The same things were measured in two ways. Each way mixes the same 13 hidden numbers, adds some noise and spreads widely along 6 directions of its own, which tell nothing about the thing.
Some things both ways: the first way, then the second way.
[  6.1 -29.3  16.2   2.7   7.6  -0.6  22.3   0.6   3.9 -20.5  15.0 -11.9
  -8.7   4.4   6.0   1.5   0.4   1.4 -23.1   1.3]
[ 16.9 -29.4  -3.0   1.1   7.0  -8.8  15.9 -19.0  15.5  10.6  -1.8  21.1
  -4.0 -18.0   8.9  14.8  14.7  10.2   3.7   5.5 -16.5  -8.4  12.5]

[ -3.8 -34.7  16.5  -2.6  -5.0   5.6  -6.0   8.7 -14.2 -10.1  16.5 -12.2
  -4.6   3.8  19.5  -7.0   9.6  -7.0 -28.6  -5.1]
[  4.5  -9.2  -5.4  -4.3  -7.2 -11.5   5.4  -8.5  -1.1  12.0  -3.8 -11.4
 -12.5  -9.7  -7.2  -1.4 -15.1  -1.1  -1.9 -16.0   8.2   7.2   0.8]

[-16.5 -25.6  23.2  19.5  -3.4  21.7 -19.5  11.7  -2.2  12.6 -10.7 -11.3
 -10.3 -25.1  -4.4   8.9  14.9  -1.7  20.9  42.0]
[ 17.9   5.2   6.6 -12.4  -4.1   2.7  -2.6   7.4  21.2   4.7   7.1  -1.8
   5.7  20.7   2.0  21.8 -35.5   9.6 -11.6 -11.9  -0.1  12.2  -7.7]

[-27.1 -43.6  21.1   8.2  -9.0  21.7  13.5   8.4  -1.3   2.3  15.0 -14.1
 -25.7  -8.0  -4.2  10.6  20.6 -22.1  -8.8   6.0]
[ 35.7  -8.0  -8.5 -19.5   3.1  -8.7  14.7  12.3  28.3  11.6   0.7  -9.7
 -11.9  20.6  20.3  10.8 -18.6  17.0   5.1  -9.1 -10.9  11.1   5.5]

[ -8.6  23.0   1.0 -26.6   0.6   3.8   7.2 -25.6  13.4   1.8   7.3  10.1
  -1.8 -12.6 -20.1   3.5  29.2 -13.9 -12.2 -10.5]
[ -2.6  13.1   1.5  17.0  23.3 -10.2  17.3   6.5   3.9   0.1 -29.6 -21.9
  -3.8 -19.8   6.5 -27.8   0.7   2.9   5.4   0.2  15.9  10.4  -7.3]

[-16.6 -13.3  20.3  -2.4   9.5  -5.6  11.7  14.6  -5.8   3.3  12.5 -12.7
  21.0  18.2  -9.5  20.2   9.2  -8.0  10.7 -22.6]
[  8.2  -1.8  22.1  -0.1 -18.6  -6.7  -0.9   6.9   4.2  12.4 -12.0   2.6
   6.8  -2.4  20.1 -14.0 -18.0  -5.2 -13.3 -11.5  13.2   6.0 -13.3]

[ -7.1  -3.0  19.2  -8.1   5.4   9.5  -4.6  -3.3   6.4   3.7   3.8   0.8
  11.0   5.2   7.2  10.2   6.0 -14.7  -4.6  -4.4]
[ 17.2   1.9  -1.7 -12.6   7.2 -12.3   0.8   6.4   3.7   1.7 -17.5 -22.6
 -17.5  -2.5  21.9 -19.1   5.1   7.2   4.5  -3.3   2.2  15.1   3.2]

[-43.2   7.8 -31.8   9.9  14.6 -20.9  26.4  14.9  -7.5  22.7   6.1   0.2
   3.9  -5.7 -16.0   0.4  22.4 -35.3 -35.7 -36.8]
[-11.8 -15.6   6.2  26.4 -13.0   6.1  25.5   6.4   3.7  10.2   5.2   2.4
  -9.1  -5.9  -5.6 -10.6 -19.3   3.8 -17.0   0.0  21.4 -13.2   8.2]

[  5.6  -1.2   5.5   2.8  -4.8  -8.1  -1.1 -21.9  -4.0  -9.9  -0.3  13.3
  -4.1   5.2   9.0   1.3 -25.2   9.5  -5.0  13.1]
[  0.0 -39.1  -1.6  -6.2 -29.3 -25.2 -16.8 -13.0  28.9  15.7  23.5   5.4
  -8.6   0.3  14.1  -8.5 -26.2   6.4  -9.6 -25.5 -15.1   1.7   1.7]

[ 17.0  -5.4 -13.3   0.6   7.7 -16.7   7.3  -4.0  -4.4  17.4 -11.2  -1.4
  -3.6  17.3  -0.3  -7.6  -2.4  -1.4  -5.9  12.1]
[ -3.8  -8.2  -1.6   2.5  -0.8   4.1   8.8  -9.7   9.1  -5.0 -25.1   6.5
  -7.9  -7.4  -3.6   4.6   1.5  12.7 -14.4  -4.9 -17.6   1.3   8.1]

[-26.3  -4.7 -30.1  -2.8   8.1 -21.1  19.3  12.5 -31.3  15.6  -0.2 -20.8
   0.4  -3.5  -1.4 -18.1  23.3 -29.2 -39.8  -9.1]
[-11.3 -41.8 -14.0  -2.1 -17.6 -19.5   3.4  -2.4  14.7   0.0   4.9   5.3
 -17.7  -8.6 -15.5   6.2 -10.8  -2.8   2.1 -17.6  -1.4  -7.0  12.1]

[  8.6   4.8 -25.9   1.4  11.9 -21.4  -2.5   2.0  -1.7  -8.4  -4.8   2.3
  10.6   3.3  11.8   0.4  -2.6  17.2  -5.5  -9.3]
[  4.3  -7.3  10.0  -2.4 -10.5  -0.7  15.4  -5.7  -3.6  16.9 -17.0   6.6
   3.0 -17.3  -0.5   4.6  -4.5   3.5 -10.1  -2.2 -11.6 -18.2  -2.2]

[-18.4 -12.3  13.9  -5.6  -9.1   1.5  -0.9  12.7 -13.5  12.1  -3.8 -18.9
   6.6 -23.7   0.6 -13.4  30.7 -17.7 -29.2  17.3]
[-10.7 -24.9 -20.8 -18.3 -21.9  -9.0  -2.1 -11.8  17.3  -4.8   8.8   1.3
 -19.8  17.1 -13.5  16.9  -8.8  28.6 -21.1 -10.1 -17.9  18.0  17.5]

[-10.6  36.7   6.7 -31.3 -10.2   9.7 -18.2 -13.7  17.6 -22.0  -1.9  19.3
  -6.5 -10.3  -8.6  24.4  -2.7   6.5  26.6  -1.7]
[ 11.0 -12.9  -3.9 -16.6 -22.0   5.0   6.0  -7.2  23.6 -15.9   3.2 -18.6
 -15.0  26.7  -4.1  21.1   2.2  18.8   2.8 -13.5   2.9  20.1   8.2]

[ -9.8  19.2  -2.3  22.1  15.5  11.1 -17.4  17.0  -6.4  21.3  -7.2   3.1
  41.0 -15.7   9.1   4.2  17.1 -12.0  -0.4  -9.2]
[ 12.2   9.4  17.1  -8.7  -0.9  -9.3 -15.0   6.6  13.0  21.4   5.3  25.5
  25.7  15.4  31.8 -21.5 -23.6   7.3 -14.2 -20.5  17.0  20.6   2.2]

[ 10.8  -8.4   3.9  -1.8  -2.8  13.8 -27.5  -7.1   7.3   5.8 -19.8  -3.1
 -29.4  -3.3   4.2  -6.3 -10.4  -4.5   2.6  45.2]
[ 20.1  15.2  -1.0  -3.7   9.8   8.2  -9.5   1.7  10.7   1.3  -1.3   6.0
   3.3  29.2  10.0   7.8 -11.1   8.5  -3.1 -20.1  20.1  15.4  22.3]

[  4.0  -0.6  13.7 -28.6  10.6  -6.6  16.4 -22.7  19.0 -18.6  16.0   4.5
  -2.1   4.4  -7.2  19.2   0.3   4.3  19.4  -1.7]
[ 10.4  32.5  17.6  -6.5  13.1  31.4   3.3  -0.4  29.5   0.7 -14.6  -9.9
   4.8  30.7   9.6  22.5 -10.4  16.5 -13.2  -6.2   3.4  32.6  -5.5]

[ -6.7 -14.4  -3.1   2.3   0.9  -6.6   1.8  -6.2   5.7   4.5   1.0  -1.9
  -7.7   7.6 -15.9 -11.7  -0.9  -8.0 -18.4   2.3]
[  6.4   4.8  -3.2  14.4  -2.7  -6.9  11.3  -1.1   1.3  15.6 -26.0  -6.2
  -9.5  -8.5  11.7  -8.7 -23.9   5.2  -5.8  -6.8   4.5  -1.7   2.0]

[ -6.6  -4.7 -20.1 -11.2  -3.9 -10.4   7.0   2.9 -21.7 -14.9   5.1  -3.7
  15.0  -8.6  19.8 -26.9   4.5   2.2 -16.6   2.2]
[  7.3  29.6   8.5  -2.9   0.9  -6.7   4.1  -1.3   2.0  11.8 -22.9 -28.6
   0.3   3.1  18.0  -1.0  -6.2   6.7   7.8  -0.8  -3.8  14.1  -4.5]

[ -8.5  18.5 -10.0   3.3  -0.3 -10.0  -3.3   8.9  10.8  11.5 -15.8  20.0
  13.3  -6.3  -7.2  15.7   6.8  -5.6  11.6   6.3]
[-15.4  -3.6  -1.3  -7.7  -8.3   6.6  22.1  -0.8  -2.3 -20.3 -11.4 -25.4
 -19.6 -10.1 -12.0  -4.6  16.1  11.4  -5.0  12.6  -6.6   7.7  -8.1]

[  0.8  14.8 -29.0   7.6   2.7   1.9   0.1   7.6  -1.0   0.9  -4.5  24.4
   8.7 -20.2  11.8 -30.2   3.1  -0.5  -6.4  10.8]
[  3.6 -15.6  12.1  31.2  -6.8  -8.9  20.3 -12.7   0.6  12.7  -7.1  26.6
   7.9 -25.8  21.6 -12.4  -8.4   0.4 -12.3  10.2   2.3  -5.9  -3.4]

[-11.5  -8.7  -0.2  19.4  -0.1   0.8  11.1  10.2  -2.5   6.0  11.5  15.4
  17.8  -2.9  -0.7 -14.0  -4.2 -15.3  -0.1  -1.5]
[ 11.0   5.5   6.5  17.8   0.7 -12.3  17.3  -3.7  13.5  11.2 -13.3 -14.6
  -9.1  -5.9  35.5  -6.5  -3.1   4.8   1.3  15.8  -3.7  19.6 -11.0]

[-17.3   4.4  -8.3  -1.4   8.2 -26.0   2.1   8.6   1.4  18.9 -14.0  -0.4
  13.0  -9.2  -5.2   7.8  20.7  -7.1 -12.5   0.9]
[ -5.3 -10.9 -20.0 -26.3  -0.5 -19.6 -18.6  12.9  11.3  -0.1  26.1   4.5
  -2.2  19.1   0.0  -2.3  -5.1 -13.3  -1.9 -20.1  11.7  18.1  -6.4]

[  4.9  24.8 -11.7  -2.6  -6.4  -6.8 -19.9  -7.1  12.4  19.0 -35.0  13.7
 -26.3  14.7 -19.3  18.0 -10.8  -0.1  10.3  19.0]
[ 19.4 -23.1  -5.6   3.6  -8.4 -18.4   9.7  -1.1  -0.9  -9.7 -15.1  -8.2
 -12.6  -8.6   7.0  -7.0  15.2   2.4   4.7  -6.0  -0.6 -12.7  13.4]

[ -3.4   6.0 -26.1   4.8  -0.9  10.1 -18.3   5.9 -19.0 -18.2   7.6  12.7
   6.3 -25.1  40.8 -34.3   3.7  17.7 -13.4  -6.1]
[ 12.5 -17.4  -2.8  13.1 -11.5  -4.1  10.1 -21.6  14.4  11.4  10.9   9.3
  -3.6  -0.7  -6.0  28.8 -26.5   7.4  -7.0  -8.1  -4.2  -0.2   8.2]

[ 29.0  14.5  -7.0 -29.8  12.8 -17.0   7.2  -6.2  19.5 -21.8  -0.1  12.5
   4.5   6.7   9.3  -3.8   5.3  21.2 -22.2 -10.0]
[  5.8   0.4   8.3 -16.5  -7.4 -21.4   1.6   3.8  -4.7  23.6 -13.5  -1.9
   2.6  -8.0   8.0  -4.2 -16.0   9.9 -20.9  -1.7  -2.3  17.1  -7.6]

[-26.3  11.7 -17.0  -1.2  -4.5  -3.3   5.1  10.5 -16.9   0.2   5.8  14.5
  23.5 -15.5  18.2 -15.8  23.5   8.0 -17.1 -30.9]
[ 37.5 -23.0  -7.5   8.3  -5.6 -21.3  13.4 -23.5  19.4  11.0  -7.4   9.1
  -3.7  -3.8  28.0  18.2   1.1  14.0  -3.2   2.4 -31.6  -2.0   4.1]

[ -6.8  -0.3 -27.1  19.1   8.9 -14.1  -2.9  -7.8 -24.2   1.2  13.8   1.7
  19.0  -6.6  19.0  -5.4   1.8  -6.8 -20.3 -20.9]
[  5.9  -2.1   7.0   3.9   2.0 -16.4  20.8  -0.7   7.2  29.2 -24.4 -30.0
 -13.4 -28.6   7.4  -6.2 -14.4   1.8   8.7  -1.2 -17.9 -14.2  -8.6]

[ -6.6 -16.9 -11.5  12.8  17.2 -16.7   9.5   0.3   1.7  14.1 -11.4  13.1
   6.8  -2.4  13.7   1.3  -0.5   5.2   5.6  18.2]
[ -3.3   6.5  11.8 -15.4  -2.1   6.3 -18.4  16.7  17.2   8.3  23.4   9.3
  11.1  15.8   9.1 -11.2 -37.8  -6.7 -22.3 -18.6   7.5  10.7 -20.2]

[  0.9   0.8 -16.2  -2.7  20.2   7.1  -9.9  10.1   6.1  -8.5  -1.6  -4.4
   3.2  -1.2  10.0 -12.9  -0.7   1.7  -8.0  -5.4]
[  8.6  -8.0   3.4 -17.1 -10.2  -2.3  -2.1   9.4  10.7   5.3  -4.9  22.8
  12.8  13.6   0.3  -1.0 -19.6  10.4  -3.2 -25.7  23.5   4.0  11.2]

[-30.4 -25.7  22.6  -7.1  18.1  16.7  -4.1  15.9 -11.8  -1.6  23.9 -33.7
  22.6 -26.2  14.1  -3.5  46.4  -5.0 -14.3 -24.0]
[ 13.0 -22.3 -10.9 -21.0   5.1 -21.9   1.9  13.4  13.4   1.8  -5.0   8.6
   4.8  -1.8  -5.1   1.8  -1.4  -0.2   5.4 -17.3  10.8  -6.0  -3.9]

[-30.4   4.7  -3.1  11.6  25.7 -21.9  16.6  15.4   2.8  10.6  23.1   4.7
  36.3  15.3  -1.2  14.7  13.8  -6.8 -20.4 -75.5]
[ 25.9 -32.8  -4.9   8.0  -9.8  -6.9  20.7 -11.4  21.3  13.0  -9.1  16.4
  -9.5   1.1  15.1  18.0   4.3  16.2 -17.6   0.2 -12.0  -9.5   9.4]

Other things, the second way, with their names:
J_173: [  1.3 -39.2  -0.8  -4.5 -21.9  -4.5  -1.6 -12.6  23.9 -17.7  14.1  21.5
  -6.9   3.7  -4.1  11.7 -12.2  19.5  -9.0  -8.5  -7.0  10.1  13.9]
J_125: [ -0.3  11.5   3.7 -10.5   0.1  -2.1   0.1   4.2   8.4  10.3  13.5 -27.6
 -11.7  10.1   4.6   1.7 -15.1  -0.9  -1.0  -4.4   2.4  21.6  -3.7]
J_738: [  7.1  -0.8   3.0   8.0 -12.0  15.3   0.1  -5.5   0.8  -6.4   3.2  -4.4
 -16.9   6.2   4.8   0.4 -20.2   8.7 -13.9  -4.0  -5.5  -3.7  15.2]
J_589: [  8.7   6.7   7.5  -3.4  -4.3  -5.0  -9.4  -4.5  16.8  21.8  -1.2  12.6
   5.1  16.7  27.5   1.6 -15.1  -8.6  -2.7 -19.9  17.2  33.2  -0.1]
J_751: [ 12.5   7.2   3.2 -12.0   5.1 -20.0   8.5  13.2   1.4   1.1 -13.0 -48.0
  -8.6  -5.6   4.6 -10.6  10.7  -6.7  18.2  -4.0  11.8   5.7 -13.7]
J_827: [  0.2 -11.6   0.5   5.9   4.9   4.0  29.2  -7.9   3.3  -5.4 -16.0  11.6
   0.1 -16.8 -10.6  28.3  18.5   5.8   5.8  17.8 -15.7 -17.1   5.7]
J_455: [  5.5  -4.0   1.4  -6.6  -8.0 -10.9  16.8  -0.7  -6.3   6.1 -10.0  -8.5
  -8.8 -15.5   1.8   0.2 -13.2  10.0  -6.4   9.3 -12.9   4.2  -3.4]
J_570: [  0.6  21.8  -8.6  -8.9   4.8  -1.6  13.7  18.5  10.0   3.5   2.6 -29.5
  -9.6  26.8   2.9  23.7  -3.6   5.0   8.8   8.4  -3.7  12.1   5.4]
J_940: [-22.3  26.9   3.0   4.0  -1.2  -3.2  -2.5   5.5  -2.8 -13.1   6.6 -47.0
  -6.2   7.3 -22.4  -3.2 -20.9   6.6 -10.0  -0.9  12.0  23.3  -9.1]
J_968: [  9.1 -20.4  -6.9   5.9   2.5 -15.8   1.0   3.2  14.2 -14.9   4.0 -10.4
  -5.4   5.6  -7.2  13.4  15.1 -10.0  12.4  -9.9  21.7  -0.7   6.4]
J_988: [ 11.4  -8.2  14.2  11.6 -18.9 -21.7   6.3   5.9  -3.7  10.6 -17.2  -5.8
   4.3 -10.3  17.5  -5.9  -7.4   4.3 -18.0   5.8   2.3 -11.5 -10.5]
J_59: [-11.5  -9.8  -2.9   6.1 -15.4 -24.7  -8.9   2.2   3.9  -8.0   8.9  -8.1
  10.1   2.3  -5.0  -9.8  -0.9 -13.0   7.4 -19.1  24.9  -0.1  -7.0]
J_652: [-10.9  -8.0  -3.9 -15.3  -3.9   0.8  -7.2  -0.4  11.6 -25.3  12.6  -9.6
  -1.1  11.5 -14.5   5.2  17.3  -6.2   0.7 -13.5   5.9  13.3  -5.9]
J_394: [ -9.3  -8.3   3.0  -9.4 -20.6  -5.1  -5.8  10.0  18.0  -9.8   1.5 -28.9
 -19.8   9.3   2.5 -10.7 -21.0  22.7 -11.3  -4.9 -13.5   3.8   2.8]
J_675: [ 12.4 -37.0  -7.7   5.7   0.8 -38.1  -9.2 -25.9  23.8  11.8   6.6  35.7
  11.1 -15.3  27.3  -3.1   7.4   8.5 -11.8  -3.7 -20.4   9.6  -0.8]
J_591: [  4.9   5.4  13.0  27.7 -12.6  -4.7  15.8 -15.7 -11.7   6.2 -10.8  14.8
  13.5  -7.4  15.7   1.8   2.5   6.3 -15.3  12.8  10.5   2.1   4.2]
J_99: [-21.1 -11.0  -8.2  16.2   8.8 -11.1  20.6  16.5   0.4  -6.4  -6.0 -10.4
  -3.7 -17.6 -10.3 -29.9   9.0   2.3   1.9   1.8  21.9 -18.9  -0.8]
J_28: [-10.8  -6.3 -15.8 -12.9   2.9  -5.6  -1.4   4.7   7.2  -1.2  16.1  -1.3
  -7.9   1.7  -1.3 -11.1  -5.4  -4.0  11.3 -11.6   4.2   2.6   3.7]
J_493: [ 32.5  17.4  -5.3  -7.9  21.0  -3.8  -6.2   5.8  27.0  15.5  -5.3  -9.1
   1.7  25.7  11.2  23.4 -32.5  11.2  -3.6 -17.9  -8.8  10.9   5.8]
J_398: [ -9.4 -18.3   3.4  -0.2 -11.9 -16.1   1.3  -0.2  -0.2 -14.3  -4.8 -30.5
 -15.0 -17.3  -6.7 -21.3  13.7  -0.1   8.2  -6.4  12.9  -4.1  -0.8]
J_433: [ 23.8 -29.7  -2.2  10.8 -16.5 -27.4   9.7  -1.7  15.9  15.0 -11.2  22.2
  -5.3  -5.9  34.6  -8.3 -23.1   5.6  -6.3  -6.2   1.5   8.1   2.1]
J_473: [  3.5 -13.8   7.9 -14.5 -18.1  -3.8   2.1   8.7  14.5   3.2  -4.0 -13.6
  -5.5   2.0 -10.6   0.5 -25.1  14.1  -8.3 -18.6   3.1  -6.9  -2.0]
J_66: [  6.7   4.7  18.2  23.5   8.5   7.2  -4.8  -9.2  -1.9  -3.5 -20.2  11.1
   8.5 -18.9  24.2 -32.6   4.8  -2.1 -17.5  -3.7   8.4 -10.4  -6.4]
J_381: [ -8.3  11.1  11.9  -6.9 -10.3  17.0   1.6 -13.7  15.5  -6.1   4.4 -14.8
   0.2  11.0 -16.8  23.3 -19.7  11.8 -13.7  -9.3 -11.5  19.0  -6.6]
J_836: [ -7.0   7.7  12.4   7.1  -1.3  12.5  15.0   1.6   5.3  -8.0  -7.2 -36.6
 -23.1  -0.8  -4.7  -5.4  -0.8   2.5  -7.8   3.5  12.6  24.0  -3.0]
J_119: [  3.0   7.8  -9.4 -15.8  17.1 -18.9 -15.7   6.2  17.0  -9.5  13.2   4.8
  16.1  13.9   0.2   2.4 -11.9  -4.5   8.2 -16.6  18.2  34.2 -10.3]
J_286: [ -2.7  -6.9  -7.3 -32.5 -10.3 -14.7 -21.6  22.5  35.7  -4.1   8.8 -20.1
 -11.5  37.3  -5.7   8.3 -36.0  18.2 -17.6 -27.5   4.0  37.3  -2.7]
J_620: [  1.0  -7.9  -4.7  -4.2   2.8   1.3   8.1   4.4  -0.1 -14.0 -15.4  -9.9
 -11.8 -11.5   1.8 -21.2  11.9   0.9  11.7  -7.6  12.4  -8.4   2.2]
J_347: [  6.8   7.4  -2.8 -12.3   3.7  -7.2   8.7  14.2  -1.3 -13.1 -16.0 -31.3
  -9.8   2.4  -2.8  -9.6   6.0  11.6  10.4  -1.9  20.2   6.1   1.2]
J_754: [  0.7 -19.1   0.1  -9.9 -17.1   1.1   6.0   2.4  28.0  -1.5  13.3  19.4
   1.2  19.7   0.0  24.7 -24.1  22.5 -19.6  -1.9 -16.2   8.0   5.1]
J_378: [ 23.5   7.2  14.4 -17.3   1.8  10.3  -2.0  -8.7  26.5  12.2  -4.2  13.2
   7.8  18.4  14.5  26.5 -24.0  25.4 -18.1  -5.5  -8.3  29.6   0.7]

Some of these things the first way, each followed by its name:
[-12.3  -4.2  -0.2 -25.3  15.0  -7.5  18.9 -14.1   3.8 -25.0  15.5  -5.3
   1.3   9.7   6.7   7.0   6.6  13.1 -12.8 -33.9] => J_473
[  7.0   1.7  23.8 -17.2  -7.6  26.8   6.3  -6.3  11.6 -17.8  -3.5  -0.2
 -15.3  -6.7  -5.8   1.4  -0.1   7.5  16.0  25.2] => J_173
[ -2.2   0.6  20.5  12.2   3.7  18.2   6.2   9.5   6.0  -2.7   8.0  -9.7
  15.0 -17.5  -4.4  10.2  15.9  11.1  26.7  -2.9] => J_754
[-33.4   3.6  -4.4   9.1  -0.6 -18.6   3.5  20.9 -22.7  18.4  -6.4 -15.5
  20.3   1.6 -18.0   2.9  14.4  -5.3 -11.8 -17.2] => J_59
[  8.0  -5.8 -29.1   6.2   9.2 -21.8  -2.7  10.7 -18.0  13.0 -18.2  16.3
   4.5  11.2  30.0 -14.8 -13.5   7.8   3.3  15.4] => J_652
[ -6.1 -18.3   8.3  -4.1   0.8  -9.4  22.9   6.5 -15.6 -13.4  21.6  -5.7
  12.7   6.4  23.6   4.0   8.5  -3.8 -16.2 -24.2] => J_125
[  3.6  -9.4  52.1  -8.1  -9.8  -0.1  19.1 -13.4  16.9  -4.3   2.4  -8.6
   1.2  -3.1 -31.4  17.5  15.2   8.8 -10.5  15.3] => J_675
[  0.8  25.1  -4.3  -9.0  10.1   1.8   0.0 -26.1  25.5  -7.0  11.3  12.0
   6.1 -17.5  -6.4  -1.5   7.8  12.0   0.0 -23.2] => J_99
[ -1.5   5.9 -36.1  -2.7   3.0 -18.6  13.6  -5.2   1.2  -9.1  -9.1  13.8
  -2.9  -6.0  13.9 -16.4  -3.5   2.6 -20.3   6.0] => J_28
[ 13.6  -6.9   8.2 -13.3 -17.3 -10.7  16.4  -9.9   0.6  -5.4 -12.0   4.9
 -24.7   8.2  -9.2  -1.1  -0.2  17.8 -10.6  22.4] => J_940
[ 13.2 -29.7  26.3  24.9  17.6  12.0  -0.4  15.0  11.1  -5.2   7.4   1.4
  14.6  14.1  11.6   9.9 -11.0   7.6   6.2   3.5] => J_378
[  4.1  -9.2  21.2  -2.7 -15.7   8.7  -6.8  -2.1 -11.4  -7.5  -1.2  -7.3
  -2.4 -12.0   4.1  18.3  10.5  11.4  23.0  25.4] => J_381
[ -7.6   8.2 -46.6  10.1  -0.5 -27.0  12.4  11.3 -12.6  10.8 -16.8   0.7
 -12.1 -13.9  -1.9 -16.7   3.8  -6.2  -9.7  14.6] => J_570
[-10.8   3.3  12.7  -4.7  -6.4   2.9  -5.0  -0.7   0.4  20.2  -5.2   7.4
 -13.1  -0.2 -14.1  24.9   8.2 -35.3  10.1  22.7] => J_836
[-27.9   6.0 -14.8 -27.7 -15.4   6.5  -0.9  -5.6 -15.7   1.4 -19.4  -1.6
 -13.6 -33.2  17.2 -19.0  21.2 -14.0  -3.8  38.5] => J_738
